The same things were measured in two ways. Each way mixes the same 11 hidden numbers, adds some noise and spreads widely along 6 directions of its own, which tell nothing about the thing.
Some things both ways: the first way, then the second way.
[ 18  17  -9 -13   8  -6   6 -44  52  27  17 -49   1 -14   5 -48 -25 -39
   5]
[ 12  12 -12  -6 -28 -44 -54 -44  58 -13  25  11  -1  29   0 -10   8  27
  17  27  16 -19]

[ 32 -12 -20  41 -16  30   8  34  25 -48 -45  51 -30  -1 -93  83  27  13
 -61]
[-34  -3  -2  -3   8  10  41   2  -7   0  10   3  15  24  -9 -28  76   3
   2 -13 -13  21]

[-28   9  14 -14  11 -10   6 -67  37  40   9   9  21 -29 -34 -43  19 -30
  12]
[ 52 -15  -8 -13  -3 -10 -86   7 -11  -4  38  30 -13   9 -24  10 -22 -48
  -6  -8   7 -27]

[-12  -9  -6  11  -8  43   6  28  -7 -33  -4   8   4   7 -43  19   3  29
   9]
[ -7  27   4  -4  16 -44  11  19   2  47 -21 -50   3   2  22 -17 -30  32
  -9  13  41   0]

[ 49 -41 -16   6 -38  25  -5  -2 -11 -12   5 -59 -13  25  -8  34  -1  50
 -18]
[ 64  -3  20   4  43   8 -39  46  29  37  18   3  -7   4  14  12 -77  17
 -31 -26  38 -11]

[  7  41  -7  31  23  27  23  38  41 -41  -3  48 -52 -17 -46  41 -31 -21
 -17]
[ 25   1   7 -15  -4  43  30  37  33  29   7 -26 -70  -1  29  -1  13 -41
 -21 -39 -84   7]

[-36  11  -1  -8  36  -6  24  -6   9   5  13  42  13   3   5  21   7  -5
  10]
[-29  17  -6  22 -51 -46 -26 -19  30 -14  -7 -34  -4  35  19   4   8  20
  -7  35  12  -2]

[  4  26  -6  24 -15  29  33 -23  36  22 -44   8   7 -35 -69  -2  -1   6
  -5]
[ 18  29  22 -44  61 -19 -43  42   5  25  27 -25  14 -32 -36 -29 -73 -20
  10 -26  -3  14]

[  5   6   2 -25 -54 -54 -52 -36  12 -37 -17   5  -6 -16  -9   6   8  10
   6]
[-22 -18 -22 -17  -4  24  37  -3 -38 -13 -14  21   4 -22 -14  -4   5 -50
  26 -14 -35  18]

[ -3  18  -9 -35 -21 -31  15 -65   4  51  -2 -29  39 -17  25 -45 -10  -9
  -2]
[  0  -9 -12 -20 -34 -14 -52 -37  20 -12  13  28  -5  28 -33 -17 -36 -24
   5  18  19   7]

[  71  -26    4  -33  -28 -113  -44  -32  -16  -19  -63   55   29  -26
    6   51   16   16  -24]
[-44  11 -15  -7   4 -22  20 -49   2 -48  12  -1   5 -10 -22 -44  22  -9
  28  13 -11  35]

[ 11  16 -21 -10 -26 -15   2 -33 -54  22 -15 -12  15  -4  -6 -26 -21   0
  17]
[-39   2   6   3  15 -23  44  27  -3  16 -52 -26   8  15 -13   3 -15  39
  -6  44  71  18]

[  9   4 -16  24   4  13  28 -13 -28  63 -42  19  33 -40 -27 -10 -13   2
 -14]
[-32   1 -16  -9  13 -15  25 -49  -6 -34  -6 -17   5   5 -21 -19   8 -47
  30  45 -15  39]

[ 10 -17  32 -23  15 -42   0 -19 -10  -7 -17  24  16   1   9  27  -5  18
  21]
[ 22  20 -15  11  18 -17 -26  54  -7 -23   8  -7  15 -27  -5  33 -28  30
   3  -9  52 -14]

[ -5   5  -8   0  24  21   2  -2  22 -20  11  -1  -7  -3   7 -26  -7 -24
  22]
[  34   40   14  -13   10  -40  -32   16    8   39    8  -47  -37  -35
   20   -9 -105  -10  -11  -19   -5  -16]

[ 29 -15   3  15  -3 -42 -25 -12 -46  17   4 -15   4  16 -10  50  -2  59
  20]
[ -4 -34  27  25  55  18  10  20  23 -41   7  -8   0   2   7  13  37  -7
   1   1 -28  19]

[-14 -23  -2   2  12  -2 -19   5 -14 -19  13  16 -32  18  12  19  -1 -26
   3]
[-44   1  -4   6 -17 -21  26 -30  26 -27   9  -2  -9  20 -26 -16  71  -6
   4  43  -3  12]

[ 43  11 -13 -18 -22 -17  43 -53  13  46 -25   7   2 -28  18  -4  21  -4
 -41]
[-49 -14   2 -20  -1 -38   0  -4  28 -13   9  11  26  47 -31 -13  36  -9
  20  51  10  31]

[  8 -21  25 -26 -29 -32 -13   6 -51  22 -32 -17  79  -9 -16  -2 -25  64
  17]
[ 40 -14  19  19  24  34 -14 -10  -6  23  17  23 -25   0   8 -11   4  -9
 -23 -32 -23 -26]

[ -6 -17   7  -2  11  -2  10 -15  23  34  11  22   3 -28  19   9  24  -1
 -23]
[ 18 -28 -22  14  22  27  -4   4 -18 -17   2  17  27  23  10  28  13 -37
  13  15  -6  14]

[ 34   2   3   9   2  -3  27   6  -4  16 -38  28  -6 -11 -13  30  -1  -1
 -35]
[-55  -2  -8  24 -40 -12  42 -41  14 -47  10  13   2  34   0  19  99  -7
  32  37 -54   0]

[-34  -4  25 -12  42 -23 -23 -19  18   9  27  13   2   9  31 -17  16 -27
  19]
[-23   4   1   6   8 -22 -20 -10   2 -32   4   4  37  15 -34   0  35  26
  19  21  35  -2]

[-36  30 -17 -10   3 -26 -26  30  24 -31  28 -40   3  15   7 -26   1   2
  24]
[ 31  24 -27  15  -8  40 -45  48 -12  -2 -29  -5  16   4  23   3   4  89
 -10 -54  55 -23]

[  6   1  26 -21  -6 -44 -44   3 -26 -35  -6  28   3   7  13  13 -16   8
  22]
[-21  20  21   1  39  -2  45  40   0  32 -44 -31  25  -3  -9  -3 -19  66
  -3   4  62   8]

[-11   6  -8  14   5  42  31  12 -12  32   6  -8  -7  -2  11 -12   7   5
 -17]
[-15 -18  -2 -12   4   2  -6  -8  13 -11   6  17   7  30 -27  -5  43 -23
  14  26 -11  10]

[-78 -58  10   5  41  47 -15  37 -23 -18  66 -15 -18  52  31  18  16  10
  36]
[ 13  19  -8  -8   1 -54 -58 -26  35  -9  34 -24 -15   6 -23 -31 -15 -13
 -16  30  41   2]

[ 25  -8  10  -3  -4 -40 -15 -26   4   1  -8  23   5  -3 -12  47  28  34
 -25]
[ 25   6  26  -9  13   4 -57  20  33   5   9 -28 -10  30  -9  -6 -47   1
 -24 -10  13  10]

Other things, the second way, with their names:
(10): [  2 -13 -44  15 -21   6  -2 -18 -27 -46 -15  16 -11  -3  27   8  29   3
  20   0   2  -4]
(165): [ 32  19 -39 -16 -40 -13 -30 -23   3 -25   3  14 -21 -15   9  19 -27   1
  33  -8   1 -29]
(332): [ -3   0   0   6  28  20  21  39  -2  17  -5  10   7 -26  -3  -2 -38   3
  -5 -20   4  14]
(193): [-15  14  -5  -6 -10 -42  16 -41   5 -26  33 -20 -34   5 -20  -6   7 -66
  11  41 -31  15]
(158): [  2  -2  29  11  29 -40 -42  19  42  18  29   0  14  22  -9 -15  -3  26
 -21  12  32  -6]
(245): [-15  15   1 -16 -19 -11  -8 -52  -3  -5   0 -41 -42  -8 -18 -29 -49 -75
  -1  15 -45  23]
(264): [-36 -29  22  -9  31  33  63  11 -11  38 -33  16  19  15  11 -27  45  18
  11 -20 -28  15]
(211): [ -7  51  -1   6 -27 -53 -27 -45  31 -23  23 -43 -35  -3  -6 -10 -34  -7
   4  29  -9  -4]
(61): [ 36  25 -19 -18 -46 -32 -61 -40  29  33  23 -10 -49   1 -13 -31 -39 -23
 -24   5  15 -27]
(75): [ -1  57   2  -6 -36 -41  -6 -46  57   0   7 -70 -37   7  27  -1 -61 -16
  12  22 -49   9]
(212): [ -9  -9  22  24  28  35  51  36  12  29 -17 -22  -2  34   8   4  31  16
 -37   6  10  19]
(89): [-38   3  -1  19 -38  -9  51 -43 -33   0 -21 -12 -11  14  33   2  10 -17
  16   2 -53   1]
(117): [ -5 -37   1   6 -20 -10 -34 -13  -5 -19  15  29 -19  18  -9  12  67 -40
   7  20 -40 -28]
(114): [ -8   3   2   9  -9   0  31   4 -22   3  16   4 -15   3  25   6  12 -23
   3 -23 -50  -2]
(87): [ 38  23  10  20 -24  23 -21  -1  26   2  17   8 -13  13  22  40   1  21
  10 -29 -44 -43]
(476): [ 23  -4 -11  -4  19  42  -4  22 -28 -24  24  20   5  -3  -1   3  21 -20
   9 -50 -35   4]
(495): [-10   2 -12  10 -50   0   3   6  10  10 -25   9  -2  25  12  10 -45  38
 -14  -8  42   1]
(337): [  8  20  -2   7 -64  -9 -70 -22  42 -23  14   9 -25  36 -11  18  -1  16
   1  10 -11 -29]
(77): [-14  -1  -7  21 -50 -31 -26 -53  18 -13 -13  -9  11  47  23  29  28   2
  26  48 -19 -25]
(299): [ 43   5 -14  10 -21 -15   5 -12  22 -23  27   3 -34 -18  24  55 -42 -47
  19   6 -40 -21]
(23): [ -6 -51 -11   3  76  39  29  34 -41 -35 -33  10  44 -31 -17   1  10 -11
  15  -5  41  34]
(78): [-39  -6   4  10  -6 -32   0  11 -20 -14 -12   3  30  10 -45  21  22   1
   6  43  50  -8]
(499): [ 11 -33 -12  -4  39   1  -1 -34 -10 -25  18  19 -19 -30   3 -30  18 -58
  19   0 -43  10]
(24): [-54  10   9 -23  -4 -68  28 -22  18   4   2 -29  -5   6 -34 -18   8 -30
  17  59   1  18]
(406): [ 13 -16  -4   2  -8  51   6  -3 -34 -16   1  33 -12   6 -23  12   7 -28
   1 -26 -19  -7]
(216): [-56  18  -6 -15 -11 -50  13 -58   7 -29  26 -11  15  37 -21 -42  57 -12
  29  35 -20  31]
(44): [ -3   8 -20   2 -23 -36 -17 -30  38 -17   2  -9 -16   7  11   8  -6 -10
  18  41  -7  -2]
(300): [ 60  -8  -9 -24  -1  14 -62   4   8  -5  33  31 -20   1 -11  11 -24 -37
  13 -27 -23 -26]
(275): [ 11 -13  31  30  17  32  12  40 -15  14   0  -5 -29 -10  32  24   8 -14
 -17 -37 -65 -20]
(430): [ 42  21   4   7 -28 -26 -54 -16  29  13  44   6 -57  10   4  -5 -22  -7
 -29  -8  -5 -35]
(21): [-16  44 -25 -24 -13 -37  -5   2   9  -9  21 -27  18   1 -16 -11   9  -3
  25   8   5  12]
(343): [  6  14  17  -1  39 -22  -3  35  16  28 -15  -5  38  10 -18  25 -26  47
  13  28  57 -17]
(67): [ 32  -4  -5 -12  18   9  -6  69  12  11   6  -1 -21 -12  -2  21 -23  -8
 -15 -16  15   0]
(496): [-26  -4  -4 -13   4 -13   2 -42   8 -10   3  15  -5   9 -52 -37  47 -12
  11  38  16   5]
(88): [-19  -2 -39 -18 -47 -34 -12 -36   6 -38 -23  -4   2  25   7  16   2 -13
  44  43   6   8]
(167): [  6 -13  -4  -6   2 -16 -30  -4  18  -8  23   7 -31 -16 -15 -31 -32 -27
 -21  -6   8  12]
(313): [-11  17  -7  -4   7 -10 -12   2  35 -21  -2  -7  -3   0 -42 -28  25  45
 -10  17  68   7]
(260): [ -9  -2  17 -32  -4   4  -1   4  32 -19  35  11 -24  13 -25  -3  38 -34
  21 -13 -67   3]
(340): [-31  13 -16 -24  33  -2  30   9 -25  10 -16   8  40   1 -44 -36  37  29
  22  10  52  17]
(131): [-15 -19  28   9  57   2  26  13 -55   4  12 -14   1 -28 -17  -9 -30 -78
  -8  -8 -39  24]
(352): [ 31  -8  31  27  69  37  23  27 -31  33 -14  -5 -13 -57  -6   4 -63 -15
 -24 -30   1 -14]

Some of these things the first way, each followed by its name:
[  9 -18   5   2   6  -8  19   3 -41  29 -41  19  31  -9 -15  18 -15  15
   0]  (211)
[ 53 -16  19 -36  -3 -30  16 -51  -8  17 -41  24  22 -26  38 -12   4  -5
 -18]  (24)
[-85   5 -14  10  15  34   1  10 -30  34  28 -22  17   4  22 -41 -11  -3
  35]  (245)
[ 34 -53 -38   7  25  34 -27  39 -15 -22  47 -64 -25  27  96 -33  30   3
  -6]  (499)
[ -5   5  -7  -7 -20 -31  11 -22   8  36 -27   9  19 -23 -32  -3  17  -5
 -18]  (216)
[-43   6  -2   8  43  12  12   9  13  17  28  26 -13  -1  10   5 -23 -40
   3]  (212)
[ -3 -13   7 -22   3  23  22 -20  23   3 -27  -7  49 -23 -14 -29 -28  -5
  -2]  (61)
[  9  45 -28   9 -46  10 -15   6  14 -24 -10 -17  -2 -10 -52  -9 -15  14
  -1]  (264)
[ 31   2  14 -23  11 -23  27 -21  -8  30 -23  23  31 -30  31  -4 -22   9
   0]  (44)
[-15  16  20 -13  48   4  29   8  10 -13  24  39 -24   2  34   9 -18 -22
  15]  (67)
[-32  30   6 -46 -37 -61 -11 -26 -27  33  -9 -26  62 -18   9 -51 -18  20
  34]  (89)
[ 10  -2  56 -23 -25 -32 -25 -30 -17   3 -19  33  13 -15 -15  12 -13  27
  21]  (343)
[ 51 -21  14   4 -28  -6 -19 -41  13  -4  -7 -39 -30  -4 -29  16 -35   5
   3]  (299)
[  2   5 -12 -18 -31 -26  -8 -14  15  -9   1 -23 -10  -1 -11 -10   8  -7
  -3]  (114)
[ 27  -2  38 -11   8 -15 -20  20  30 -20   9 -12 -23   5  34   4  -6   0
 -16]  (87)
[ 37  10 -30 -33 -29 -39 -12 -44  21 -30  -4 -15  -6  10  22   5  -6 -19
 -24]  (495)
[ 12   1 -31  15 -10  34   3  12  18  -7 -22 -18 -16 -13 -10 -38   7 -38
 -27]  (340)
[  6  -3  14  13  18  43  -4  69 -20 -51  15   8 -29  27  13  17   0  20
  -1]  (165)
[-14  14  -1  18  17  19  11  11  27   7   6   0 -19 -12  -3   9 -33 -13
   7]  (75)
[ 20 -34 -18   4 -36  13  -2 -32   1  -2   2 -43  -7  23 -31  30  15  32
  -3]  (158)
